The rows of a group lie close to one hidden flat surface of 11 dimensions, which may be shifted away from zero. Surfaces can cross.
In the rows, zero is written as 128.
Known rows, each followed by its group:
[140 122 132  88  92 122  71 203 143 111 133 141 140 103  95 167 112 128
 119]
Z148
[173  83  91 131  62  99 170 154 103 113 149  61 120 106 147  84  96 154
 152]
Z584
[121 108 157 128  77 120 121 164 221 140 142 138 159 203 167 162 166 129
 105]
Z182
[150 159 139 103 140  88 164 151  93 120 143 114 138  72 151 174 134 109
  94]
Z79
[ 77 111 119 113 122 139 128 132 154 193  98 108 142 217 142 156 132  47
  98]
Z826
[ 95 119 107 144 111  72 123 114 118 175 114 152 134 163  92 105 120 115
 154]
Z584
[150 113  81 121  85 140 161 123 150 111 106 132  50 195 142 121 137  84
 101]
Z182
[140 130  62 116 150 167 137 141 112 155 142 120 112 134  95 116  89 120
 142]
Z182
[119 136 146  96 141 109 153 176 127 142 160 136 165 125 136 149 109 143
  84]
Z148
[161 101 108 128 180 118 184  78 171 164 108 152 143 160 200 174 152 149
 141]
Z148
[ 97 108 145 163 136  95 103 127  91 158  51 165 144 139 102 145 157 118
 181]
Z79
[124 137 172 135 153 124  94 201 134 130 121 197 153 143 113 175 163 144
 121]
Z148
[136  79 121 138 158 111 141  83 182 133 155 106 163 134 130 145 152 191
 133]
Z826
[154 180 145  71 127  78 113  75 109 115 120 181 113 121 112 144 117 120
 136]
Z148
[116 134 137 137  59  76 151 172 128 146 164 120 155 178 106 115 146 145
 118]
Z79
[106 111  91 146  92  71 145 134 146 161 147  85 130 173 137 143 139  65
 107]
Z182
[126 107 139 151  91 161 160  85 108 170 157  55 187 137 148 101 167 199
 153]
Z584
[149 133 125 156 176 143  97  68 129 126 119 115 120 166 117 112 134 119
 167]
Z148
[154 128 125  85  79 124 155 122 147  87 114 153  89 141  81 159 160 179
  95]
Z79
[ 64 126 118 132 109 148 192 147 178 153 133  95 140 134 131  94 112 114
  96]
Z584
[156  85 122 194 139  91 163 129 125 140 119 148 131 176 172 100 150 159
 173]
Z148
[109 150 185 167 150 170 117 112 108 134 129 164 153 119 175  78 145 164
 155]
Z79
[143  57  96 110 134  98 120  91  78 158 145  54 153 161 134 125 100 147
 128]
Z826
[ 91 166  77  70 124 147 108  85 183 154 108 168 103  94  86 137  83 100
 136]
Z584
[140  71  57 178 149 141 143 116 136 146 160 116 101 160 135  99 133 144
 140]
Z826
[ 59  94 155 185 158  75 168 109 125 166  95 154 165 155 159  99 141 146
 135]
Z148
[188  96 129 150 145  57 127 106 137 126 160 142 147 155 151 152 157 177
 158]
Z826
[109 133 142 171 105 125 165 163 123 149 147 121 137 190 138  99 165 127
 114]
Z182
[139 151  98  95 110 154 101 156 159 125 156 114 106 158 112 145 106  77
 102]
Z182
[130 121 115 165 155 133 127 174 121 116  98 111 109  94 168 143 121  59
 138]
Z584
[110 105 149 138  32  79 158 165 158 115 127 120 135 137 153  86 117 152
 131]
Z148
[163 176 104 104 131 130 130 166 109 125 160 154  98 143 145 139 105  83
 108]
Z182
[113  89 128 131  99 109 205 140 121 127  68 147 108 137 131 123 137 166
 118]
Z584
[117 136 115 101 134  88 127 104 182 100 135 126  98 178 101 111  91  94
  91]
Z182
[154  78  91 142  85 119 117 116  70 139 132  40 130 127 123 111 121 121
 154]
Z584
[ 90 145 116  80  73 110 164 126 114 129  93 115 104  75 107 151 130  99
  82]
Z79
[188 134 142  91 161  99 153  45 114  94 107 107 100 185 104 130 128 138
 130]
Z826
[118 107 112 131 173 122 113 129 107 129  76  75 134 109  72 180 136  89
 134]
Z79
[105 127 135 124 122 169 141 136 134 135 106 130 128 141 112 126 139 134
 112]
Z182
[123 118 119 110 150 173 160  83 112 108  49 160  78 113 121 129 131 150
 127]
Z826
[123 172 117 153 116  89 159 177 204 143 177 192 134 155 129  87 117 131
 148]
Z584
[100 161 103 141 109 134 212 126 152 183 198 105 141 173 158  82 134 112
 102]
Z584
[132 154 102 115 114 110 230 116  70 123 103 165  67 103 173 108 125 108
  96]
Z79
[ 77 149 134 118 169 171 158 134  89 118  96  53 123  81  63 141 118  90
  87]
Z79
[186 164 133 119 140 121 110  77 117 114 163 107 121 137 142 113 115 116
 163]
Z148
[142 130 155 143 117 140 102 125 168 114 142 102 157 106 136 126 133 138
 159]
Z826
[124  93 141 128  98  70  80 116 135 124 122  84 159  96 123 150 124 118
 150]
Z182
[125 120 152 101  61  65 158 109 159 129 127 126 155 110 166 116 116 163
 137]
Z148
[155 122  80 129 157 147  88  84 123 141 108 133  93 103 179 138 100  60
 165]
Z79
[144 127 147 136 137 137  63 139 133 118 188  68 178 132  95 126 119 136
 143]
Z826
[ 96 121  78 133 153 131  93 151 174 181 164 144 139 158 135 172 139  78
  95]
Z826
[132 103 108  79  98  98 198 108  55 139  69 120 101  87 169 180 136 114
  99]
Z584
[156 142 140 109  94  97 132 141 166 141 134 118 146 151 169 157 134  83
 141]
Z826
[124 102 156 134 154 158 144  73 110 116  67 101 135  88 158 118 129 152
 156]
Z826
[105 128 136 170 157 126 144 116 148 142 114 137 120 161 171 120 149  86
 126]
Z182
[117  90 121 139 123 199  95 108 122 115  76  94 119  98 114 104 113 140
 163]
Z826
[ 98 142 131 105 124 152 204 108 118 154 125 145 129 122 190  88 102 151
 114]
Z79
[172 151 150 101 114  73 112  44 123 117 103 169 112 112 155 136 128 137
 179]
Z148
[127 109 145  89  86 136 124 121 173 108 113 106 136  90 173 157 111 122
 107]
Z182
[145 121 104 123 101  99  85 165 164 112 123 143 124 101  96 122  85 120
 167]
Z584
[116 135  94  80 120 138 164 114 118 139 111 126 101 120 124 132  94  99
 105]
Z79
[105 130 170 133 165 146 135 151 152 149 167  94 203 142 139 125 133 153
 108]
Z148
[146 114 120 106 195 163 130  98 141 147 122 125 146 118 178 146  89 127
 137]
Z79
[105  88 104 121 144 155  76 111 183 150  85 122 147 123  94 164 115 116
 156]
Z182
[120 156 154 126 170  82 144 129  91 142 137 185 141 140 137 132 133 130
 121]
Z148
[142 157 121 144 117  95 101 169 134 137 188 113 153  84 147 110  93  88
 160]
Z584
[144 144 162  73  95 155 166 137 115 134 108 152 149 133 118 200 192 183
  82]
Z584
[145 125 133 160 131 137 128 100 147 146 133 178 122 162 190 106 149 149
 157]
Z79
[114 164 135  82 151 144 121 167 167 144 194 109 184 110 125 125  69 124
  98]
Z182
[ 79 144 159 119 129 150 115 147  97 160 109 134 147 201 104 130 130  98
  98]
Z826

New rows, each followed by its group:
[184 124  96 104 105 171 133  91 151  81 155 116  70 126 146 121 130 151
 110]
Z79
[ 80 139 139 103 147 134 131 175 165 156 148 118 170 103 156 173 113  87
  77]
Z148
[140 164 103  83  99 139 181 105 124 160 170 113 136 106 163 138 131 131
 103]
Z584
[131  92  80 131 100 174 164 101 190 151 145  55 138 103 167 112 114 132
 149]
Z584
[120 112 111 119  81 149 143 108 155  82 118  82  72 183  95  73 106 110
  93]
Z182
[162 101 107 160  63 173 117 158  93 137 112 100 111 144 144 133 168 123
 158]
Z182
[119 127 160 194 140 177 152 124  84 112 103 121 109 132 158  81 163 130
 142]
Z182
[131 141 157  97 115 115 118 172  49 141 115 182 145 101 140 140 121 156
 123]
Z826
[126 144 154 134 127 154  69 165 103 117 155 136 151 116  81 114 127 165
 132]
Z826
[158  97 150 144  86 130 146 111 132 125  62  94 130 162 171 105 129 116
 191]
Z826
[ 95 141 113  69  91 165 148  86 184 170 154  90 169  69 129 131  99 155
 125]
Z584
[122  75 113 112 129  91 182 133 175 159 106  99 168 158 118 174 141 158
 114]
Z79
[ 99 116  89 128 132 187  94 159  89 150 102 157 108  34 170 145 101  99
 133]
Z826
[103 129 143 158 142 122 117 150 111 151 131  96 160 107 157 139 138  84
 137]
Z584
[ 95 100 121 117  75 120 118 109 168 118 107  65 114 148 114 139 133  78
  93]
Z182
[158 104  88 111  79  82 167 156 140 117 142 101 125  60 174 123  80 123
 145]
Z584
[ 89 149 130 120 102 163 154 103 125 167 110 202 114 170 163  60 109 148
 143]
Z79
[111  89 106  85 155 131  94  92 138 146 144  83 154 157  82 158 112 142
  88]
Z826
[138 140  84 114 140 116 143 113  97 161  84 195  72 188 118 119 104  91
 147]
Z79
[154 157 101  93 119 135 123 131 144 112 132 144  99  40 137 123  81 121
 157]
Z584
[160 129 115 123 174  80 180 158 109 121 135  81 136 124 119 193 150  95
  95]
Z79
[175  93 114 144 118 118  94  68 115  99  64 142  88 109 133 122 122 138
 202]
Z148
[150 152 120  84  92  75  85 174 108 122 132 153 127 114  84 158 110 115
 132]
Z584
[ 56 148 157 156 165 128 121 134 115 138 100 138 133  80 161 112 118  62
 115]
Z148
[165 125 122 114 119  96 178 171  86 109 126 173 109  99 168 132 119 154
 121]
Z148
[185 149  96 114 107 146  97 151  87  92 128 133  73 120  77 116 107 121
 148]
Z584
[ 83 183 178  95 111 166 149 169  78 119 117 144 135 113  85 121 147 143
  68]
Z182
[119 142 119  91 108  91  78 164 121 144 149  98 154  81 115 161  89  67
 120]
Z584
[ 95 165 137 105 121  90 162 130 100 114 142 126 112 140  81 100 112 114
  78]
Z182
[129 123 188 148 159  93 136  75 151  56  79 181  96 152 152  91 132 154
 129]
Z182
[111  76 106 107 114 172 136  86 180 120  84 100 129  93 124 137 119 173
 137]
Z826
[150 139 118 109  66 149 144 150 165  85 176  84  77 192 151  91 113  80
  73]
Z182
[127 134 170 107  84 124 118 140 169 115 119 124 156  90 149 143 134 149
 132]
Z148
[ 95 136  98  93 135 145 143 125 127 148 130  90 129  85 110 135  85 101
 102]
Z182
[ 60  91 130 151  81 134 175 108 170 152  90  76 152 104 149 137 166 130
 111]
Z79
[162 140  92 136 108 128 154 141 116 102 131 143  79 106 125  73  97 132
 160]
Z584
[168  89 114 152 130 108 106 100  68 131  70 127 117  82 152 154 146 126
 185]
Z584
[156 133  63  88 108 182 135 174 106 166 134 129 121 105  98 152 101 130
 133]
Z182
[174 146 138 116 101 153 144 161 170  98 141 146 123  95 126 122 123 185
 147]
Z584
[121 140 133 118  99  85 125 141 111 159 141 125 152 116 160 131 115 107
 143]
Z79
[137 119 153  77 102  97 154 103 198 126 115 118 167 109 157 175 134 161
 127]
Z826
[156  92 105 152 108 152 168  94  79 134 110  71 118 114 158 108 145 151
 149]
Z584
[181 125 142 121 157 114 121 145  77 102 144 100 145  87 123 133 112 158
 145]
Z79
[147 136 127 124 129  84 172 117 142 144 146 151 136 167 165 133 136 130
 126]
Z148
[174 158 113 106 118 129 156 178  88 138 170 154 131 119 147 126 108 142
 125]
Z182
[ 78 134 183 106 106 147 143 102 142  72 118  74 125  93 123  89 112 137
  78]
Z182
[140 146  89 116 127 134 128 138 182 158 127 158 110 155 131 183 149  75
 121]
Z584
[156 109 122 168 115 129 139 200 148 128 134 146 117 163 154 139 144 119
 132]
Z148
[100  95 156 133  89 130 128 142 175 131 122 100 171 125 132 122 127 164
 133]
Z148
[176 169 121 104 115 135 159 134 108 122 159 136 125  55 173 130 119 140
 139]
Z584
[123 168 125 107 147 150 151 160 149 112 110 165  96  93 141 152 119  83
 104]
Z584
[128 128 130 145 121 118 183  96 120 168 130 137 155 112 180 121 156 164
 152]
Z584
[138 144 127 138 144  78 150 132  80 123 173 105 140  99 124  87  90 131
 140]
Z182
[171 130 120 132 157 181 154  96 116 102 146 142  94 155 145  84 116 171
 133]
Z79
[ 66  84 101 130 101 111 134 128 190 149  74 139 113 167 117 136 119  88
 111]
Z148
[117 138 121 151 153 172 154 150 171 133 135  95 134  83 186 137 127  73
 121]
Z584
[147 162 130 100 144 126 130 130 136 114 141 165 105 133 132 176 152 108
  89]
Z79
[131  86 105 133  97 137 152 117 150 106 148  63 121 144 112  71  92 156
 131]
Z182
[120  89  95 156 131 119  94 126 142 143 143  65 138 108 154 111  92  75
 157]
Z148
[ 96 178 128 100 187 110 126 146 127 146 138 179 138 121  97 151 107  89
 101]
Z182
[147 116  89 117  79 183 142 123 120  87 126  68  64 140 114  78  96 104
 112]
Z182
[ 90 106 119  95  84 135 126 115 146 139  63 143 117 145  64 144 135 149
 126]
Z79
[ 95 132 119  94  84 173 140 172 139 136 146 125 133 104 112 111  99 151
  91]
Z826
[155 112 124  73 115  79 162 105  82 129 120 149 113 203  88 137 124 178
 100]
Z826
[144 119 120 140 201 164 128 180 120 141 132 160 136 168 104 158 139 140
 106]
Z148
[ 77 139 126 111 134 132 114 108 118 181  94 131 141 148 109 186 161  79
  97]
Z584
[210 131 116 107 139  81 114 147  84 126 180 133 135 143 121 134 102 159
 147]
Z148
[ 86 138 132 166 131 144 165 107 124 120  65 151  86 143  98 140 195 111
 107]
Z79
[159  80 139 134  45  99 153 153 157 133 143  92 156 132 194 131 146 156
 139]
Z182
[173 139 152 105  98  89 135  87 109 103 127 140 125 114 139 105 115 170
 159]
Z148
[ 78 119 118 199 135 142 221 116  88 142 103  68 106 135 140  83 161  97
 107]
Z79
[ 91  80 113 159 138 108  62 173 126 147 135  98 163 144  90 120  95 108
 140]
Z148
[138 142 143 148 111 159 165 123 112 131 154 102 154 106 142  83 139 174
 146]
Z584
[ 92  87 117 137  86 170 159  80 173 133  99  93 115 107 154 108 144 145
 123]
Z79
[ 98 151 125 132 122  82 134  93  84 117 112 139  93 131 116  71  92  85
 126]
Z148
[104 163 159 107 115 115 184 175  88 144 178 104 180  80 136 104 110 162
 101]
Z182
[161  89 106 107  74 117  74 107 131 128 116 117 133  99 136 126  92 151
 181]
Z79
[170 152 156 115 118 159 129 145 134 101 178 101 149 155 105 105 130 173
 130]
Z148
[184 154  77 109  84 143 108 118 119 134 200  91 113 142 103 104 107 118
 153]
Z584
